The rows come from 5 hidden closed curves, with some noise, and rows from the same curve form a group. Each curve winds through 8 dimensions. The rows are also pushed far along 5 directions, which tell nothing about the answers.
In the rows, 128 means zero.
Known rows, each followed by its group:
[148 106 119 152 127  95 135 129 134  84 120 107  71 133 150 155 183]
q949
[140 141 161  77 148 121 155 150  92 160 111 134 164 160 107 144 104]
q542
[114 134 139 159 126 131 119 149 102 161 154 140 157 101 150  95 102]
q542
[180 125 152  84 136  70 142  92  88 141 104 112 113 123 157 109  99]
q183
[129 122 131 130 133 120  70 119  98 139 138 123 101  56 187  87 167]
q542
[166 112 104  94 140 125 126 153 156 121 143 132 111 169  94 194 196]
q542
[ 83  98 135  75 115  84 108 107  65 142 104  98 143  95 118 120 101]
q248
[146 103 117 111 116 148  91 116 139 121 158 151 116 133 136 160 148]
q183
[127  94  96 178 130  78  96 108 130  98 144 104  63  74 177 135 173]
q949
[113 138 139 155  93 156 113 130 100 150 148 156 129  84 168  74 120]
q840
[142 138 115 189 117 157 131 134 171 105 170 171 116 133 117 120 122]
q248
[105 117 114 143 108 135 128  99 137 133 125 142 113 106 102 102 121]
q248
[127 125  83 151 112 151  75  97 165 107 148 144 106  94 142 137 148]
q542
[126 156 108 193 144 128 154 149 190  97 142 147 108 123 134 136 118]
q248
[ 70 113 107 123 137 117 105 120 148 131 132 113 124  84 122 131 124]
q840
[185 101 130  94 113 113 151 148 109 105  97 123  90 187 116 162 194]
q542
[113 138 132 138 117 157  90 114 121 163 147 129 183 114 121  94  97]
q248
[149 143 157 161 148  91 178 143 144 133 106 131 129 139 154  96  71]
q949
[ 80 120 126  84 133  76 154  84 119 138  69  79 120 101  84 155 120]
q949
[147 165 189 173 128 174 136 147 109 123 132 151 163 160 159 105  98]
q183
[154 156 152 147 151 110 174 150 136 107 124 136 135 154 139 110  73]
q248
[105 133 174 114 105 164 135 122  84 140 102 124 173 154 126 115  93]
q183
[178 139 164 122 157 133 179 143 114 117 118 145 118 189 114 150 134]
q542
[ 75 131 132 126 120 179  80 149 108 165 169 154 175  93 126 102 115]
q248
[129 108 147  91 120 138 149 103  77 151 117 137 117 134 128 116 112]
q949
[ 99  88  96 110 106 118 119 116 119 135 111 100 104 119 101 163 184]
q949
[ 58 130 110 113 116 187  86 139 141 185 143 136 178  96  98 123 137]
q840
[135 129 148 131 133 148 157 162 158  94 146 140 150 209  42 196 150]
q248
[ 77 149 141 199 137  96 143  97 128 102 100  93 146  95 119 108  74]
q949
[131 131 118 174 146 135 136 135 164  93 146 143 107 141 130 173 134]
q840
[131 136 147 122 115 129 185 115 122 122  81 118 131 168  90 115 108]
q248
[112  87  92  63  81 106  88 110 105 128 121 118  94  92 124 149 177]
q840
[111 117 132  91 119 159 101 136  99 157 120 134 139 119 114 110 153]
q183
[112 168 174 149 141 136 153 129 149 125 105 125 146 121 115  97 105]
q248
[151 148 164 129 139 116 170 136  97 110 130 134 127 148 162 125  91]
q183
[125 118 108 110 114  70 117  94 150 111  97  72 111 105 128 124 145]
q183
[158 125 144 141 119 152 112 167 121 132 148 151 124 136 170  88 150]
q949
[182 124 114 112 158  76 115 110 136 124 135 122  72  89 176 119 162]
q183
[136 120 138 108 135  81  96  74 121 138 113 102  97  60 169  67 124]
q248
[ 89 124  95 140 115  98 116 122 177  92 107  83 138 126  63 128 139]
q840
[177 133 138  85 141  95 161 136 141 114  97 106  91 161 118 163 183]
q840
[147 128 155  97 123  94 141 149 139  78  97 111 121 170  90 148 144]
q183
[ 29 100  68  91 111 104 136 103 136 148  86  70 148 108  28 136 130]
q183
[140 137  96 188 160  49 112  99 189 103 118  96  93  79 127 122 134]
q248
[146 138 126 124 130  96 120 130 104 123 149 119 129 104 172 113 113]
q183
[170 123 136 113 139  70 151 151 115  66 107 116 111 183  75 181 153]
q542
[130 159 155 202 133 154 162 161 147 126 137 151 165 157  99  82  85]
q542
[112 106 148 115 134  76 143  98  63 158  85  94 116  92 154 106 107]
q949
[128 124 130 114 100 179 121 162  72 158 156 175 167 152 130 133 109]
q248
[150 145 167 180 151  75 190 145 117  79 102 112 110 159 131 150 111]
q949
[151 157 134 161 163 110 122 131 160  93 129 124 103 113 166 147 143]
q542
[165 164 144 187 167 133 136 180 174  98 192 169 125 134 159 123 119]
q542
[163 128 138  94 152  86 161 147 151  97 117 123 101 158 103 154 148]
q840
[117 147 145 177 142  63 168  95 135 122  69  95 144 118  93  86  56]
q949
[134 149 127 175 140 126 117 150 153  92 153 131 125 128 110 156 166]
q949
[115 108 140  74 150 123 106 109  78 162 126 128 132 101 153 123 103]
q840
[105 156 127 230 181 137 131 121 186 113 151 141 129 101 142 129  85]
q840
[118 142 135 102 138 103 163 136 146 137 106 119 157 154  58 154 105]
q949
[155 131 133 116 124 146 116 133 129 112 133 141 125 146 124 127 145]
q840
[134 124 122 160 170  85 105  96 172 104 133 112  83  80 168 130 134]
q183
[162 137 163 172 163  51 187 122 111 106  83 102  88 130 144 128 118]
q949
[ 73 117 128  60 105 120 119 121  64 161  93 110 158 104 102 136 118]
q183
[141 111  85 143 123  95 111 141 185  77 128 108  91 134 132 162 172]
q542
[ 96 129 140 108 134 134 135 156 118 125 100 106 156 159  94 154 136]
q840
[135  96  81  52 106 125 102 144 103 141 157 136 104 118 117 141 185]
q183
[145 130 112 173 125 119 113 166 148 125 169 146 128 119 141 126 142]
q542
[102 130 149  93 100 114 143 135  82 132  99 119 174 147  90 130  82]
q248
[108 147 119 143 127 151 138 144 176  99 130 136 157 164  76 148 106]
q542
[162 149 146 147 142  73 170 120 137  77  87 103 126 171  92 152 106]
q840
[160 104 147  68 104 145 129 179  66 119 152 151 129 180 133 182 175]
q949
[149 142 105 176 117 171 136 157 194  82 172 134 143 192  90 154 158]
q840
[ 77 116 127 138 134 108 112 101 152 112  91 100 134 117  86 155 116]
q183
[143 159 173 146 158 129 183 150 120 128 116 132 157 172 110 107  84]
q840
[138 143 115 149 111 116 136 140 142 113 110 124 133 134 126 113 121]
q248
[100 144 174  75 125 108 169 123 115 133  64  98 146 143  75 119 114]
q248
[116 139 114 225 134 108 136 108 162 123 139 133 133 103 116  96  80]
q949
[ 81 123  82 157 109 120 117 145 174 124 146 106 155 124  71 153 141]
q840
[108 154 177  98 131 128 136 144  76 144  91 118 166 129 113 107 112]
q542
[ 43 103 108 122 128  86 164  80 150 145  74  70 110  84  90 111 105]
q542
[105 114 108 137  98 118 146 116 128 112  89  89 127 146  84 128 148]
q183

New rows. What belongs after each?
[125 133 139  70 132 128 118 132 108 128 111 122 133 131 135 162 145]
q542
[186 109 164 102 148  76 111 107 100 104 113 135  78 119 177 135 139]
q183
[ 96 106 117  89 102 110 101  97 104 149 125 126 101  58 153  94 132]
q840
[128 104  96 142  97 135  81 122 106 136 137 123 106  89 177  90 154]
q248
[103 113 115 103 140  79 141 115 112 131  80  88 110 111  92 115 142]
q183
[125 151 124 200 153  95 124  82 165  87 102  93 103  93 131 114 124]
q949
[ 98 124 136 148 139 101 155  72 134 154  79 100 121  93 149  70  59]
q949
[166 128 122 163 121 130  79 129 129 115 160 148 116 102 188  81 124]
q949
[121 129  94 180  99 184 107 169 158 114 160 148 146 153 119 134 161]
q248
[112 158 186 114 137 114 179 127  95 124  94 126 155 141 108 103  66]
q949
[146 120 134  88 107 134 128 135  76 155 147 149 134 133 153 146 128]
q840
[132 131 143 162 147 108 114 118 156  98 117 128 115 122 127 147 122]
q183
[178 148 142 143 143 136 144 160 148 122 127 140 142 176 127 146 135]
q949
[125 143 107 151 127 165 131 149 152 141 147 157 132 130 129 158 146]
q248
[150 164 142 137 114 170 141 179 128 141 127 165 163 155 121 101 124]
q248
[157 160 176 144 155  76 165 152 111 120  94 117 151 146 153 114  70]
q949
[111  81 113  67  87 121  87 126 111 120 128 115 121 130  80 135 180]
q248
[117 125 152  63 110 104 156 128 132 116  79  94 154 175  39 138 125]
q248
[234 141 180 123 139 131 122 163  98 113 166 167 127 180 156 122 148]
q248
[142 103 100 133 134 128  80 150 148 151 176 134  91  81 186 102 185]
q542
[132 153 182  88 144 116 163 107  98 152  96 128 167 147 120 127  59]
q183
[119 116  92 114 131 105 117 143 164  99 138 116 129 146  56 191 162]
q542
[ 86 150 126 165 140 124 151 103 186 129 115 122 141 116  60 128 100]
q248
[133 138 153 108 142 125 132 128  81 155 128 137 141 104 186  70  71]
q248
[ 96 118 131 130 112 162  99 113 126 148 132 112 168 132 117  93 108]
q183
[152 129 162 108 105 174 115 153  99 127 132 146 150 171 142 137 149]
q183
[ 92 102 137  76 103 166 128 148  79 187 126 126 159 137 115 120 144]
q542
[180 120 139 121 104 110 119 137  80 120 132 140  99 123 172 118 159]
q840
[164 123 107 156 106  82 151 130 156  79 109 104  95 158  96 156 176]
q840
[145 116 117 112 127 106 140 131 125 113 134 133 113 135 138 124 110]
q248
[153 135 148 149 139 124 145 137 153 103 120 112 139 176 108 120 122]
q183
[130 139 141 146 154  92 173 172 164 119 113 105 135 160  95 132 132]
q542
[142 115 171  98 119  93 118 129  58 121 121 131 127 115 142  98 112]
q248
[134 157 147 189 167  60 169 135 153 115  97 120 128 117  99 117  85]
q840
[129 126 119 141 113 158  74 126  99 123 169 157 142 106 145 123 123]
q542
[160 121 134  54 109 184  98 193 122 130 183 174 158 183 134 155 156]
q949
[109 119 110 160 153  63 120 117 160 103 110  95  95  87 110 126 143]
q248
[162 162 180 105 154 101 147 115 122 134 117 128 136 122 146  96  87]
q248
[126 146 152 138 147 127 102 120 106 167 154 151 160  78 179  62  56]
q949
[133 146 101 160 147  79 151 121 177 110  93 104  92  95 145 105 123]
q248
[180 102 114  44 127 100 147 165 143 128 116 124  88 175 113 176 204]
q542
[137 104  97 127 127  89 115 118 157 109 102 100  68 109 114 163 215]
q248
[142  89  77 108  96  94 127 102 138 110  96  86  72 131 107 149 208]
q183
[177 152 171 183 146 116 152 173 138 114 129 147 115 141 160  78 130]
q949
[165 118 108 101 133 115  98 137 138 138 165 151 105 114 136 146 165]
q949
[152 100 124  63 100 107 107 121  87 149 109 127 133 135 112 119 137]
q949
[122 139  94 206 154 124 107 132 184 113 145 123 102  85 131 105 161]
q183
[158 134 164 185 154 127 121 122 127 111 165 151 112 119 157 111 121]
q248
[112 100 123 121 127 110 101  78 122 130 117 117 110  94 141 128 113]
q183
[157 100  61 112 121 137 113 144 160 120 170 121 101 155 114 182 209]
q183
[ 93 140 160  78 125 146 128 110  72 179 119 135 161  96 135 120  96]
q949
[139 103 115 122 112 121 118 158 144 123 126 124 102 135 122 113 187]
q949
[127 133 134 144 123 148  79 129  94 129 171 146 128  83 173 114 148]
q949
[136 145 179 170 139 158 139 140  76 168 158 172 148 108 166  60  81]
q949
[135 175 163 170 158 139 164 130 139 102 120 126 153 164  92 152 111]
q949
[179 133 102 183 143 114 154 161 169  86 151 150  98 168 126 175 154]
q248
[ 88 119 117 139 113 129  96  98 142 145 112 101 140 103  88 120 153]
q248
[132 104  71 208 132  89 118 111 166  96 137 121  71  97 141 134 153]
q248
[140 114 148 107 134 163 115 162  87 155 193 167 125 121 180 121 138]
q542
[183 150 130 150 128 144 148 170 161 107 157 172 131 172 149 145 118]
q542
[187 155 151 148 144 141 124 190 130 129 175 199 131 143 140 140 138]
q840
[ 89 142 145 147 147 183  94 112  98 163 147 135 154  88 163  98 114]
q542
[182 128 147 152 149  93 166 146 141 113 112 122  70 137 169 113 164]
q542
[102 142 123 197 139 120 108  93 144 143 116 117 105  53 160  93 136]
q248
[140 127 147  61 141 116 145 134  86 131 102 116 168 186  84 174 105]
q840
[184 147 132 229 153  92 152 159 186  79 139 135  94 142 134  93 137]
q542
[148 126 158  80 133  76 125 157  78 128 109 114 133 124 140 129 137]
q949
[ 92 162 154 160 150 141 164 142 130 132 121 127 182 154  55 140  89]
q542
[156 118 122 153 113 150 119 174 135 108 164 186 109 150 116 149 158]
q840
[126 137  99 113 118 155 183 151 180 110 136 107 146 204  58 170 156]
q183
[ 60 120  78 122 111 170  99 146 176 148 131 117 158 119  69 131 156]
q248
[159 134 159 145 131 112 140 165 120 127 128 142 111 129 144  86 146]
q949
[120 106  95 127 143  71 107  83 136 128 133 109  93  75 132 143 133]
q949
[136 107 128  47 109 147 136 144 107 119 112 134 134 184  88 160 146]
q542
[188 149 138 169 159 150 138 174 156 102 164 147 140 190 126 156 151]
q840
[116 141 144  94 111 208 104 162 104 148 163 137 191 170 126 130 136]
q840
[170 118 109 159 161  25 150 132 172  83 100 113  56 116 107 159 164]
q840
[142 165 158 125 145 135 138 130 117 156 127 139 161 121 136  98  91]
q183
[133 124 129 143 124 160  94 126 156 117 158 156 135 139 125 158 133]
q183
[ 50 104 105  92 109 100 135 110 120 157  81 108 148 106  47 155 112]
q840
